Every row belongs to one group in each of 4 separate groupings. Each group adds its own fixed numbers to the row, and there is some noise. The rows also spread widely along 13 directions, which tell nothing about the answers.
Known rows, each followed by its group in each grouping:
[-19 -18  -7  -6 -22 -19  34 -49   0 -28 -11 -33  20   3  63 -36 -32  58
  -4  53 -23  16  17  16  41  20 -15  21 -21 -34  -3  28   9 -18   6   6
   2   8 -26 -34 -55 -34  -2  -6  17 -22]	Q_161 R Q_440 L
[  2  57  25 -24 -15 -12  -9  39  14  14 -22  28  15   7 -48  18  46 -39
 -10  -1  61  -6   6 -40 -28 -30  19 -35 -22  -2  30 -26 -35   6 -25 -16
  38 -22  44  37  15 -23  27   6  17  -7]	Q_320 D Q_895 S
[ 33 -40   5  18   0   5  37 -12 -31  10 -22  26  14 -16 -18 -29  35 -16
  20  13 -14  22 -29 -29  -3 -29  16   4  42  10 -17 -14   8  17 -27 -40
  18  10   4 -26  20 -16  -5  45  -4 -21]	Q_611 R Q_437 S
[-19  42   9   8  22  -5   7  33 -13 -12  50 -12  -4 -29  -6  10  10  36
 -14   4  -4 -10 -15 -26 -36   1  38 -81  -6  25 -52 -28  -9   3   0 -51
  12  -2  42  23  29  26  -7  16 -10  19]	Q_231 Y Q_672 H
[ 23  51  -4   0 -34   4 -36  58  -2 -21  36 -23   2   6 -25  21   5 -35
  42  -2  16 -12   3 -19 -61 -15  59 -45  -2  10 -28 -39   4  30 -30  -8
   3 -29  -1 -12  38 -35   2  41  -8   0]	Q_320 Y Q_437 M
[-50 -13   0 -18   8 -11  34 -15   5  12  11   4  16 -30  22 -18  24  28
 -14  23  -7  12   6 -19  17  18  20   5  -2 -24 -13   6  -8  -7  -8 -38
   9  12   5   2 -29 -10  14 -11  15  -9]	Q_231 Z Q_951 Q
[  6 -35  18 -16  21 -19  45  -4  -2  35 -30  36 -10 -29   1   9  15  19
  36  19  -9  34 -12 -22  39 -16  -9 -28   2  23  11 -21 -15  -8 -12 -22
  16   2 -35  10   3  37  30 -33  36 -42]	Q_611 Z Q_951 G
[  1  -7  34 -11  21  -1  46 -40 -36   0  -4  -1  32   5 -14  -1  14  51
 -23  -1 -35   0  12  20  10 -39  30 -37   0   9 -60   1 -35   4   0 -15
  31 -12  -8  51  -2   5   2  39 -14 -12]	Q_161 D Q_575 G
[  5 -41 -17  26 -31  -9  27  63   8  12 -22   5 -29 -28  11  34  -6  -5
  55  39  33  27 -61 -24   8  34 -54 -11  36 -17  28   5  22 -15   0  20
  13  30   2 -72  27  16  27 -43  33 -15]	Q_422 Z Q_895 H
[ -8 -36  17 -32  -3 -30  31  59   3  38   1 -24  31 -33 -17  24 -31  55
   1 -13  -7  24  -6  33   0  11  28 -11  25   6 -25   1  -5  -6  38  -2
  13 -23 -35 -28   2 -33  17  15  21   5]	Q_422 Z Q_672 M
[-47  -5   8 -44   7 -12  18  28 -22   7   5   3  26  -3 -29  24  32  -1
  20  -5 -20  23  43   3 -14  -4  79 -19  -9 -11 -41 -29 -36  31 -14 -46
  21 -28 -35  -3  -3 -33  31  -1  17 -46]	Q_161 Z Q_440 Q
[-16  13 -10  16  29  14   0 -18 -23  -3  57  -4   0 -23   9   0  18  57
  -7  20 -23  -1 -14   2 -14 -13  34 -19  17  27 -77  -4   0 -16 -10 -36
   6 -10  10  29  -2  29 -38  55 -33  31]	Q_231 D Q_575 L
[ -6  29  -7 -16  -2 -36   2  83  12  26 -21   5  -4  -3 -28  53 -13  10
   0  30  63  36 -11   7 -19  -2   1 -11  -8  -2  22   3 -25  -4  14   8
  23 -34 -12 -42  -9 -44  10  -2  47   4]	Q_231 Z Q_575 Q
[ 11 -28  25 -20   9 -40  39  46  15  25 -48   2  -9 -12   0  27 -40  47
  17  26  31  25   7  -1  29   4 -17 -50 -21  13  15 -31 -36  -7  44  11
  37 -19 -40 -17  -2  13  58 -61  50 -32]	Q_611 D Q_440 L
[ 25 -22  42 -16 -61 -16  25  -7  44  35 -10 -39  29 -27  15 -43   0  25
  49 -20 -24 -19  -2 -10  10  -1 -13 -30  -2 -10  22 -51  40   9  -3   3
   2  26  21  31  12   8  26 -23   1  -9]	Q_231 Z Q_575 L
[ 13 -47   2  11 -18 -11  66 -55 -19 -23  11  -5 -10 -18  46 -23   5  34
  16  20 -64  18 -25 -31  40  -2  -8 -24  26 -20 -21  48  32 -28 -29 -21
 -12  44 -17 -16   0  13  -4   0   8 -30]	Q_611 D Q_575 H
[ 69 -37  26  -1 -75 -37  38  71  23  29   0 -23  -7 -51 -19   9 -36  20
  10 -34  15   0 -58 -34   0   5 -32 -42  74 -44  36  39  32 -35  16  30
   5  35  22 -40  52 -15  37  -7  27  25]	Q_611 R Q_895 L
[ -9   0  21 -26   6 -57  34  10  28  41 -23  -3  18 -21  23  17 -39  80
  -1  37   5  45  -9  29  40   4 -38  -1 -21   9  30  22  -3 -35  33   4
  -3 -20 -33  -6 -35 -17 -17 -17  51   6]	Q_231 D Q_575 Q
[ 24 -25   4  -4 -52  18  14 -32  32 -10   9 -35 -13  -2  36 -59  -6  20
  -5  16  42 -42  14 -49  12  -6   2 -12   8 -27 -11 -28   5 -26  11  25
  28  22  31  16 -25   6  58 -12 -16   4]	Q_231 D Q_575 S
[-25 -18  16 -31  17 -15  32 -25  -8  26   9  27  13 -21   4   7  23  46
 -22   6 -12  17  -2 -11  26 -14  22   2  20   3 -21  22 -19 -35  -2 -18
  13 -10 -17  40 -18   6   0  14  14  -5]	Q_320 D Q_437 H
[ 26 -49   3  16 -25  23  43 -18 -12  -5  14   0 -18 -17   9 -13  15  24
 -21   8  30 -24 -33 -46  19 -10  -6 -14  62 -25 -41  19 -12 -37  -2  24
  31  33  26   2  10  33  32  18 -29   8]	Q_231 D Q_895 M
[-24  -6   6  -8 -15  -8  27  29 -15  -9   7 -20  16  -6   2  21  -4  31
  -7   9  -3  -5   1  12 -11  19  17 -24  11 -31 -30  14 -17   0   8  17
  23  -1   3  -4   1 -27  19  -1   6  -4]	Q_161 Z Q_437 H
[ 26  39   6  27  -8   9  13  37 -35 -21 -17  -5  25  28 -41  35  21 -19
   8  24  18   1 -19  17 -40 -33   8 -36  -2   3 -34 -13 -35  36 -30  10
  34 -23  24  -6  35 -33 -22  54 -30  -6]	Q_231 D Q_895 Q
[-24  21  32 -34   9  -9   6  43   8  34 -16  -7  51 -12 -42   0  16  13
 -30 -13  40 -11  27   9 -37  -4  45 -16 -16  -3 -19 -49 -41  27  34 -20
  50 -30  35  32  -6 -46  27   8   8  15]	Q_231 Y Q_437 S
[  8 -47   3 -47 -21 -20  37 -10  -7   6   2  24  -2 -17  -4  -9  11  -6
  -2  -7   3  46  13 -50  30 -26  56  11  43 -20   2  39  -8 -38 -15 -37
   2   1 -61 -48 -16 -44  42   8  36 -34]	Q_422 R Q_895 M
[-14  30   8  23   4 -12  -7   5  27  15 -16  -6  16 -13  34  -3  -6  40
  48  68  11   5 -24  19   8  23 -54 -15 -46  38  19 -49  13   2   3   2
   4  -8  21  20  -7  25 -41 -19   7   9]	Q_231 D Q_437 S
[-25  49   7 -42 -11 -28 -16  23  21  14  17   5  20 -19 -18  -5  10   0
 -10   4  26  12  18 -17 -19 -10  44   1 -16  -9  20  -3   3  -1 -13 -42
   1 -29   6   5 -20 -40   1  25  30   2]	Q_320 Z Q_440 G
[-50  44  -3   0  -1 -14   7  29  -9 -12  -5   0  19   5   0  34  21  14
   8  37  -8  12 -11  20 -13  21  -2 -15 -30 -10  -2   6 -11   9 -21 -12
  10  -5  27   3  -4 -22 -28   2  12  -8]	Q_161 D Q_672 H
[ -7  16   7 -49 -16 -25  20  -8   3  -1  23  -8   7 -12   1   6 -14  39
 -47 -10   7   8  25 -12   5 -14  43 -11   6 -34 -15  54 -23 -42   9  -3
  11 -14 -17  19 -39 -40  18  10  26  15]	Q_611 Y Q_575 G
[ 16 -15 -15  26  -6  12  16  -7 -14   1 -17  -9  -6   6  11  10  -7  39
   3  45  24   4 -27  11   7  -9 -32   5  13   0 -24   4 -10 -12   5  37
  30  -4  11 -13 -11   6  -2  29  -7   6]	Q_161 R Q_575 S
[ 39  -3   6  18 -39   1  10  28 -20  -4  27 -37  18 -17 -22 -23   0   3
   5 -18 -22 -13 -31  -8 -47 -16  27 -24  52 -20 -39  -1  36  25  -6 -15
   8  14  36 -32  39 -37  -6  68 -16  21]	Q_161 Y Q_575 L
[  8  30  19  -8 -20 -16  20  69 -16   6 -17   7  21  -2 -48  53   8   4
 -26 -16  24  -6 -17  12 -32  -3  11 -40  15 -31  -2  23 -39   4  -4  30
  37 -14  21  17  22 -37  14   6   9  11]	Q_611 Z Q_437 L
[ -4   5  14 -27 -15 -27  14  37  -8  13  -5  -5  34 -11 -20  25   1  10
  28  -5 -28  27   9  22 -13  -2  36 -12   1  -4  -6   1  -4  13 -12 -13
   1 -24 -38  -8   3 -53  -7  10  19 -17]	Q_611 Z Q_437 L
[  6 -29   2  11 -17  -9  25  29   4  30  -6  22  -6 -42  -7   1  32  -8
  29   6  -5  17 -54 -35   5   7 -15   0  40  -9  18  -3  28   2 -25 -29
   3  30  22 -24  34  10   8   1  27  -7]	Q_320 D Q_951 L
[-20 -14   0 -23   1 -19  -9  72  14  44  12 -26  16 -37 -20  19 -25  43
  33   8  17  16   3  28 -20  19  23  -6  10  14 -23 -40   3  14  42  -8
  14 -38 -13 -28   4 -16  14   7  21   9]	Q_161 Z Q_440 S
[  6 -15  23 -39 -12 -23   8 -12  15  37 -13  -4  34 -13   0 -36   7   9
  39  14 -25  27  22   5  19 -24  27  17  -5  20  11 -32  12  14  -6 -32
  -4 -23 -32  -4 -16 -41   7  21  20 -26]	Q_161 D Q_951 S
[-22 -45  16 -38 -46   3  55  -3 -23   0 -14 -22  45   8 -16   0  28  -2
 -10 -20 -31  -6  28  14   6   3  45  18  25 -71 -34  23 -30  24 -14  16
  30  12  -7  -1  -9 -69  46  11  -2 -31]	Q_161 D Q_951 Q
[-42 -30  24 -27  25 -31  74  12  -7   4 -62 -10  30   9   7   8 -11  51
 -52  23  32  20  33  14  23  13   9 -18 -34 -29 -14   0 -61   2  54  -2
  61  -7 -13 -16 -40 -47  62 -44  46 -33]	Q_231 D Q_575 H
[-19  43  -1 -21 -15  -7  -8  25   0 -16  26  10  -5 -12 -14  27  20 -10
  20  11   1  16   0 -24 -17   2  34 -32 -11  -8  -3  -4  -4  -5 -33 -32
   4  -6   1   6  11   3   3  -8  17  -9]	Q_422 R Q_440 G
[ 44 -57  24 -47 -65  -2  20 -53  21  19 -17 -21  20   6  17 -79   5   7
  30  -6  -4  -3  33 -32  30 -49  32  27  24  -9   9 -32  19  -7 -16   4
   8   6 -18   1 -32 -38  47  31 -13 -38]	Q_161 R Q_672 H

New rows, each followed by its group in each grouping:
[ -6  -2 -21  17 -35  14  -4  -5  24  -3  25  10 -41 -24  41  -1  13  13
  35  43  27 -19 -29 -49  14  31 -34 -16  11 -16   9  -1  14 -42 -23  26
   1  27  24  19  -9  50  13 -42   1   7]	Q_611 Z Q_437 S
[ 30 -55   3 -25   1   4  31   5 -31  30   1  24   4 -19 -40  16  13  25
 -12 -18   1  31 -14  -6  11 -42  40  17  73   0 -43  15 -19 -19  -1  -3
  30 -14 -31 -11   5  -2  18  50  -6  -4]	Q_422 R Q_440 L
[ 27 -15  10  17 -15  22  26 -21 -32 -17  11   5  -2   7  -1  -4  13  21
 -15  15   2 -21 -25 -15   2 -24   6 -20  43  -8 -49  16 -19 -14 -17  26
  25   9  12  20  13  14   1  46 -32   1]	Q_161 D Q_437 M
[-16  -5 -15   2  -9  -8  -6  45  21   4  16 -19 -21 -26  23   9  -9  10
  61  38   8  10  -8 -15 -10  30  -1 -17  -9   7  -4 -31  17   3  -1 -11
  -2  -2  -7 -31   9   2  19 -26  16  -6]	Q_611 D Q_951 H
[ 16  32  -7  -1 -15 -14   3   9 -14   1  22  18 -10 -10 -14  31  24  -5
  16   6 -18  25 -43 -17 -12 -28   6 -15  22   6   0  32  22 -14 -50 -17
 -14  -2   7  -3  21  -5 -38  44  18   0]	Q_320 Y Q_575 H
[ 31  31  25  -8 -73  -9  -9  39  25   0  16 -25  22 -16 -20 -27  18 -32
  36 -20  -7 -18 -17 -37 -42  -7  21 -39  12 -16  22 -33  40  18 -37 -27
  -4  19  51   6  41 -27  11  22 -14   9]	Q_422 R Q_672 Q
[ -6  20   6 -11 -44   3  -2 -21   6 -18  40 -24  21  -9  21  -5   9  15
  24   1 -41  -9  -2  -7  -4   6  11 -20   1 -20 -16  15  22 -17 -35  -3
  -9  13   8  26   2  -2 -18   6 -18   8]	Q_422 Y Q_895 L
[ 39  53   2   4 -34   0  -2  14 -14 -18 -16 -12  23  36 -32  24   5  -8
   1  22  22   3 -10  22 -23 -42  -1  -7  -9 -10  -2   5 -21  17 -37  38
  22 -29  15   6   4 -40 -30  61 -26  -1]	Q_231 R Q_440 Q
[-33  50  13 -20 -42 -36 -10  46  37  16  28 -14  30 -43   6   3  -1  11
   5   3  -9   6 -33  -3 -28  47 -17  -2   4 -32  45  29  50 -17  -4 -24
 -22  18  51   0   7 -38 -35  -8  34  42]	Q_422 Y Q_437 H
[-15 -18 -18  28  -1  16   2  12   0   3  14  -8 -17 -20  25  10   7  32
  45  40  12  -8 -18 -10   0  21 -15 -19   4  10 -38 -30  -3 -11  -4   7
  19   3   4  -1   2  43   7 -13 -21   0]	Q_611 Z Q_895 L
[-11   8   4 -26 -14  -7 -11  -2   9  17  22 -12  24 -12   0  -9   7  20
  17  10   0  10   9   6 -10 -11  25  12   9   7 -16  -3  11 -14  -9 -15
   3 -24  -5   7 -15 -26  -9  36 -15  10]	Q_422 Z Q_895 H
[ -3  42  -2 -12 -20 -19   4 -21   9 -15  30   2   1 -16  26   2  10  18
  18  23 -34  19  -8 -20  19  -6   5 -21 -17  -5  17  25  17 -26 -51 -19
 -21   9  -9  15  -8  -2 -28   0  16  -5]	Q_231 R Q_951 L
[ 42   8  37   3   2   0  18 -21 -10 -15 -26 -23  23  29   0 -35 -21  28
 -16  22  31 -21  25  -4 -10 -40  13 -57 -21  27 -28 -52 -31  11  19  15
  53 -27   1  27  -3 -14  42  23 -29 -16]	Q_422 Z Q_437 H
[-14  -2  31 -19  -9  -7  31  36  10  11 -42   0   8  -4 -26   7  22  -2
  -2  -4  41 -18  14 -27 -14   5   4 -49 -22 -24   6 -52 -38  22  12  -3
  61   6  42  27  14   7  72 -46  12 -24]	Q_611 R Q_440 H
[  1   4 -23   4 -12  -9  13  35   1 -14  18  15 -54 -19  11  30  -8  14
 -10  35  48  10 -28 -48   2   9  -4 -26  24 -24  -3  41 -12 -46  -1   8
  14   9   0 -29  -5  13  29 -21  35   8]	Q_611 D Q_575 G
[-52  42  -7  -5 -21  -6 -19  29  26 -10  30 -44  10 -13  32  18  -2  22
  59  33 -24 -12  10  23 -20  51  -4 -23 -51  -9 -10 -25  16  13 -13   0
  -7  -6  16  17   0  -5 -11 -29  -4   7]	Q_611 D Q_951 H
[-71  35  -9  -4   5   2 -25   1  25  -5  29 -34  21 -14  39  -8   0  50
  23  44   0 -18  24  21 -13  45  10  -3 -53   2 -31 -47   3   9  10 -21
  10 -20  18  29 -30  11 -11 -12  -9  13]	Q_320 D Q_440 L
[ -6   9  -8  30   0 -15  31   2 -29 -42  18 -22  20 -15  21 -37 -15  21
 -22  41 -25  14 -24  -9 -14  10  23 -20  10 -13 -32  30  21  11  -7 -56
  -4  12  17 -63   1 -51 -28  53   7  -2]	Q_161 D Q_672 G
[-19  19 -23  22  -1  -2  21  33   2 -13 -23  13 -23   0  13  18   7  -3
 -25  62  75   6 -24 -31   0  20 -31  -7  -8 -31  19  11 -33 -11  -5  18
  37  10  27 -36 -21 -13  31 -26  25  -6]	Q_231 Z Q_951 Q
[-63  34 -29 -27   6  24 -34  34  11  25  20  31 -16 -13 -24  55  57  -7
  20  21  42  -4   7  -6 -23  21  20  22 -10  -9 -19 -26 -33  -7 -21   2
  26 -24  29  45 -21  27  -3 -18   0  10]	Q_611 Y Q_440 S
[ -7 -22  27   2   7 -12  46   3 -13  30 -41  10  32  -9 -10  27  24  22
  47  15 -29  17 -13  21  15  -4 -24 -31 -13  14 -12 -27 -20  18 -15  -4
  22  -5 -13  24  17  19  -4 -12  -3 -34]	Q_611 Z Q_895 Q
[ 28   1  25   9 -22  14  11  -3  -2  13 -15   0  15   3 -15  -1  16  25
  -6  -1  29 -32 -14  -7  -8 -24 -12 -30  11  -1 -17 -32 -23  -4  -7  36
  46  -2  34  56  17  20  21  18 -27  10]	Q_320 R Q_437 L
[ 39  62  20  17   9 -24   6 -23 -10 -32   1   7  13   3   2 -50  -4  -8
 -37  39  21  14 -17 -50 -22 -44   3 -48 -12  23  14   9  12  -8 -18 -61
  12  -4  37 -18   6 -33 -17  54   4   4]	Q_422 Y Q_895 H
[-40  29 -13  17 -17 -14  14  72 -13 -43  22  -8 -16 -19   2  25   5  -9
 -15  25  31  -2 -17 -41 -41  47  21 -50   8 -48  -9  18  -7   1  -1 -24
  21  25  38 -51  24 -32  32 -27  35   2]	Q_161 R Q_437 H
[ -7  14 -14 -15  17  -7  -9  10 -13   0  35 -11  -3  -8   2  25 -17  43
  18  29  -4  16  11  19  -6 -11  35  -8  -1  26 -48   2 -13 -13  -4  -2
  -1 -47 -45  -3 -18   0 -22  41  -9   1]	Q_611 Z Q_440 M
[ 18 -14   6  -9  -4  -9  39   5  -9 -11 -10  23 -35  -4   4  22   5  15
  -2  15  22   8  -6 -50  26 -20  12 -56   3   5  -6   4 -39 -32 -15   4
  27   9 -21   4   2  30  46 -24  19 -34]	Q_611 R Q_672 M
[ 13   7   8  16 -19   1  16   9   1   4  -5   8 -18  -6  11  37  -9  46
   2  32  30 -10 -42  -2  17   7 -53 -27  15  -7   0  19 -17 -41   0  60
  20  10  14  24   7  43  -4  -9   2  14]	Q_161 R Q_437 M
[ 27  47  20  -7 -39  10   5 -54  16 -13 -21   1  16  29   2 -30  27  -3
 -25  18  28 -24   3 -23   1 -36 -18 -13 -24 -14  22   0  -9 -19 -33  21
  30   4  51  62 -23  -8  10  20 -18   4]	Q_422 R Q_575 S
[ 13  13  26  -1 -19 -31   0  58  41  36   9 -23   9 -50  -4 -19 -16  16
  29   8  17   1 -28 -19 -16  15 -11 -32   5  15  25 -38  34  10  17 -25
  -3   3  29 -16  30  -3   3   1  23  23]	Q_231 D Q_951 M
[  9   4  33  13  -3 -36  72 -33  -4 -29 -21 -19  16   2  35 -32 -26  54
 -56  27  -2  -6  -4 -25  24  -4 -20 -66 -25 -21  -3  28 -15 -17  18 -13
  29  19  15   4  -9 -13  32 -10  27 -16]	Q_320 D Q_575 Q
[ -4   3   3 -25  -9 -31  29  15  -7   8   0  33  -1 -31 -15  24  16   0
  11   6 -18  46 -20 -23  11  -9  14  -4  18 -16  22  39   4 -16 -31 -40
  -6   4 -19 -22   2 -13 -12   0  45 -20]	Q_611 R Q_440 G
[-24  -7   7 -11  12  16  13   0  -9   0   3  13  -5  -1  -3  12  27  17
  -4  18  26 -17  21 -20  -4   0  36 -23  -4   3 -48 -29 -49  -8   2   0
  40 -12  -4  40 -11  18  34  -8 -13 -10]	Q_611 D Q_437 M
[-51  -4  22 -30  -6  -6  32   6  -4  25  -4 -15  47 -12 -18  28  32  40
   8 -18 -35  -4  21  37 -12  14  23  -9 -16 -27 -40  -9 -26  14  -2  -6
  28  -6  11  55  -4 -13   4  -2 -10   1]	Q_611 R Q_575 Q
[-43 -11   5 -14  -7 -14  17 -37  23  17  14  -3  16 -28  51 -22  10  56
  30  39 -43  17 -14   5  35  26 -24  13 -12  11   5   1  32 -30 -12 -26
 -17  17   4  25 -29  25 -31 -13   5  -1]	Q_422 D Q_672 H
[ -7  20  20  -3 -54 -27  56  14  -5 -24 -21   4  23  -5  -3  15  20 -10
 -27  -1  -9  -6 -22 -25  -1  24 -20 -32   4 -78  34  64  -9 -12 -32   9
  12  43  39   4  10 -42  12 -28  28  -8]	Q_611 R Q_437 Q
[-15  20 -15  25 -69   3  -2  23  19 -12   9 -32  19 -10  23  21   6   3
  55  31 -16  -6 -45  17 -14  48 -56   8   2 -44  18  21  43  -6 -33  32
 -12  30  41 -14  15  -9 -37  -6 -15  22]	Q_422 R Q_895 Q
[ 20   6  10  -9 -36 -17  22  -7  16 -11 -34  10 -12  16  21 -19 -15  13
 -26  49  70   1   3 -43  21  -9 -26 -11  -6 -33  40  14 -28 -34   6  33
  32   6   7 -14 -34 -24  46 -21  29 -14]	Q_161 R Q_437 Q
[-21  23  24 -10 -25  -5  12 -20  26  -1  -3   0  15 -11  23 -22  10  20
  -6  22  16 -21   3 -23   9  17 -16 -28 -21 -18  20 -13  -1 -24  -7   1
  18  17  31  50 -19  17  18 -35   6   4]	Q_422 Z Q_437 G
[-29  25 -26 -30 -51  22 -69   8  31   7  69 -54  10  -9  17  -4   5  24
  83  15 -13 -18  28  29 -32  14  37  36  -6  -1 -39 -47  37   5 -23  14
 -19 -33   3  20 -18  -5 -28  38 -43  23]	Q_161 R Q_440 H
[ 25  19   6  -1 -59  14 -10  50  -6 -17   7 -22   6  17 -29  22   9 -29
  28  -3  25 -27  -2  -5 -39  -6  28 -25  21 -26 -20 -17 -13  20 -22  41
  21  -8  14  -3  29 -35  22  23 -18  -3]	Q_161 D Q_437 M
[ -2 -13 -26   0 -14  16 -30  20  31  35   8   0 -33 -12  13  19  -1  34
  42  47  63   5 -17  -5  -1   4 -25  25  14  16 -10 -33  -2 -36  12  36
  21 -17   0   2 -22  38  13  -4  -8  28]	Q_422 R Q_575 Q
[ 31  -3 -33   3 -41  10  -1 -23 -22 -19  -5  -9   8  32  12  12  12 -11
  55  39 -25  30 -19  23   8 -38   9  38  10   5 -11  19  18   2 -72  31
 -16 -23 -42 -32 -17 -47 -46  72 -20 -37]	Q_320 Z Q_672 H
[-43  57 -12  -9 -23 -10 -14  15  23 -17  11  -8   4  -7  25  11  20 -15
  52  42  -8  11   6  -6  -5  29   4 -16 -56 -13  29 -20  14  12 -48 -20
 -13   1   4   3 -14 -13 -14 -34  24 -21]	Q_231 Z Q_951 G
[  2   4  29 -27 -18 -24  22  -4   8   5 -16  10  10   2   5  -2   5  14
   6  18   5  11   9 -16  18 -13   5 -22  -6  -4  18  -2 -13 -14  -5   0
  13  -2  -9  18  -8 -15  19 -15  25 -25]	Q_161 D Q_437 H
[ -5  -5  21  12  51 -28  23  32 -20  18  -6  -4  34 -28  -9   0 -17  46
  22  29 -25  32  -7  25 -17  -2  23 -40 -13  55 -42 -41  -7  28  30 -61
  15 -35 -22 -17  20 -15 -22  26  14  -5]	Q_611 D Q_437 S
[  8  27  11   0 -19  -6 -11  34  10  -8  43   4 -14 -38 -12 -13  16 -20
  39   5  -2   1 -19 -55 -28  -1  31 -57  11  14  -2 -39  31   7 -24 -63
  -6  12  27  -4  42  27   8  -2   7  -1]	Q_422 D Q_440 G
[  6  49 -18  12  36  -1  -7  31 -50 -38  25  36 -13   5 -35  18  28 -22
 -30  25  28  26   0 -43 -48 -37  80 -38  13  17 -47   9 -39   4 -33 -64
  25 -30  -9 -32  12 -39  -5  59   2  -3]	Q_611 R Q_437 L
[ 36  44  -1  16 -38  17   8  -2 -28 -47   6 -14   5  33 -17  33  12  -9
   2   8  14 -21  -9  -9 -19 -37  10 -49  -5 -20 -31  15 -31  -2 -49  44
  29 -10  14  27  23  -8   3  40 -32  -7]	Q_320 R Q_895 G
[-18  -9  34 -41 -34  -7  31   3   9  48  -6  11  43 -30 -31  34  44  21
  15 -37 -26   6 -14  20  14  -8  -4   8  23 -31   5  16  -8 -13 -25  11
  10  10  19  64   9   5 -16   4  -3   8]	Q_231 R Q_895 G
[-14  -7 -11   6 -29  12  -6   8   6  29  -2 -16  24 -12  -5 -15  19  21
   1  24  24  -5 -23  21 -26   5 -14  56  31 -29 -16   2  16   3   2  13
  19  -2  46 -11 -18 -34 -19  58 -18  35]	Q_161 R Q_575 Q
[ 17 -47  -2 -22 -25 -13  12   1   3  25  10  -3  15 -34   7 -31  -2  17
  34   5 -17  29   1 -11   5 -10  37  31  44  -3 -10  -3  27 -11  -3 -29
  -8  -3 -39 -37 -11 -41   1  32  11  -4]	Q_611 R Q_437 L
[-12  -9 -49  31  -8   2   1  31 -19  -4  25 -16  -2 -25  14  22  -7  22
  36  50 -16  31 -44  24 -17  28 -12  39  31 -13 -32  36  25   0 -20  -3
 -13  -4  -9 -69   0 -34 -49  49  -4  20]	Q_611 R Q_951 Q
[-53  23  11  10   8 -25   3  47  18  14 -10   3  27 -37  11   5  26   0
  71  32 -23  28 -11  -2 -20  44   1 -30 -43  18  19 -67  24  38 -14 -72
  -2  11  13 -16  20  -1 -21 -42  36 -19]	Q_231 R Q_437 L
[-44 -29  22  13 -38  26  40  11   0   1 -34 -17  44  -5  -1 -14  51  -7
   8  -4   0 -48  -4  -1 -20  45  -7 -11  -5 -56 -22 -49 -14  42  -6  10
  56  40  68  37  15  -6  43 -34 -16 -13]	Q_320 D Q_437 L
[ 26 -46  16  36 -11 -19  42  31   8  25 -46 -31  15 -22  13   3 -21  31
  82  25 -23  17 -40  20   9  15 -48 -42 -14  28   2 -67  31  35  15   0
  17  10  -5 -36  43  18  11 -20  25 -28]	Q_320 R Q_575 S
[ -6   5  19 -20 -29 -12  38  27 -10   2 -38  13  14   4 -28  28  18  -5
 -21  -3  18   5  -8  -7   2   1  -5 -18   5 -48  18  15 -32   8  -7  17
  39  13  21   0   1 -22  33 -23  32 -25]	Q_161 Y Q_440 L
[-18  -5 -13 -20 -14  -2 -28  81  34  34  63 -24 -25 -56  -7  21 -14  47
  17  -6  49 -10  -9 -24 -30  21  42 -22  34  12 -36 -37   3 -30  32  -8
   6 -14  13  -6  11  23  25   6   0  46]	Q_231 R Q_672 M
[  0  26  17  -6  -1 -29  18   4   1 -12   3   4   4 -13   2 -14  15  -9
  31  14 -19  19  -4 -37  -5 -13  22 -53 -24  15  15 -27  21  19 -34 -60
  -3  -1   1  -8  21  -3   4   0  27 -41]	Q_320 Z Q_440 H
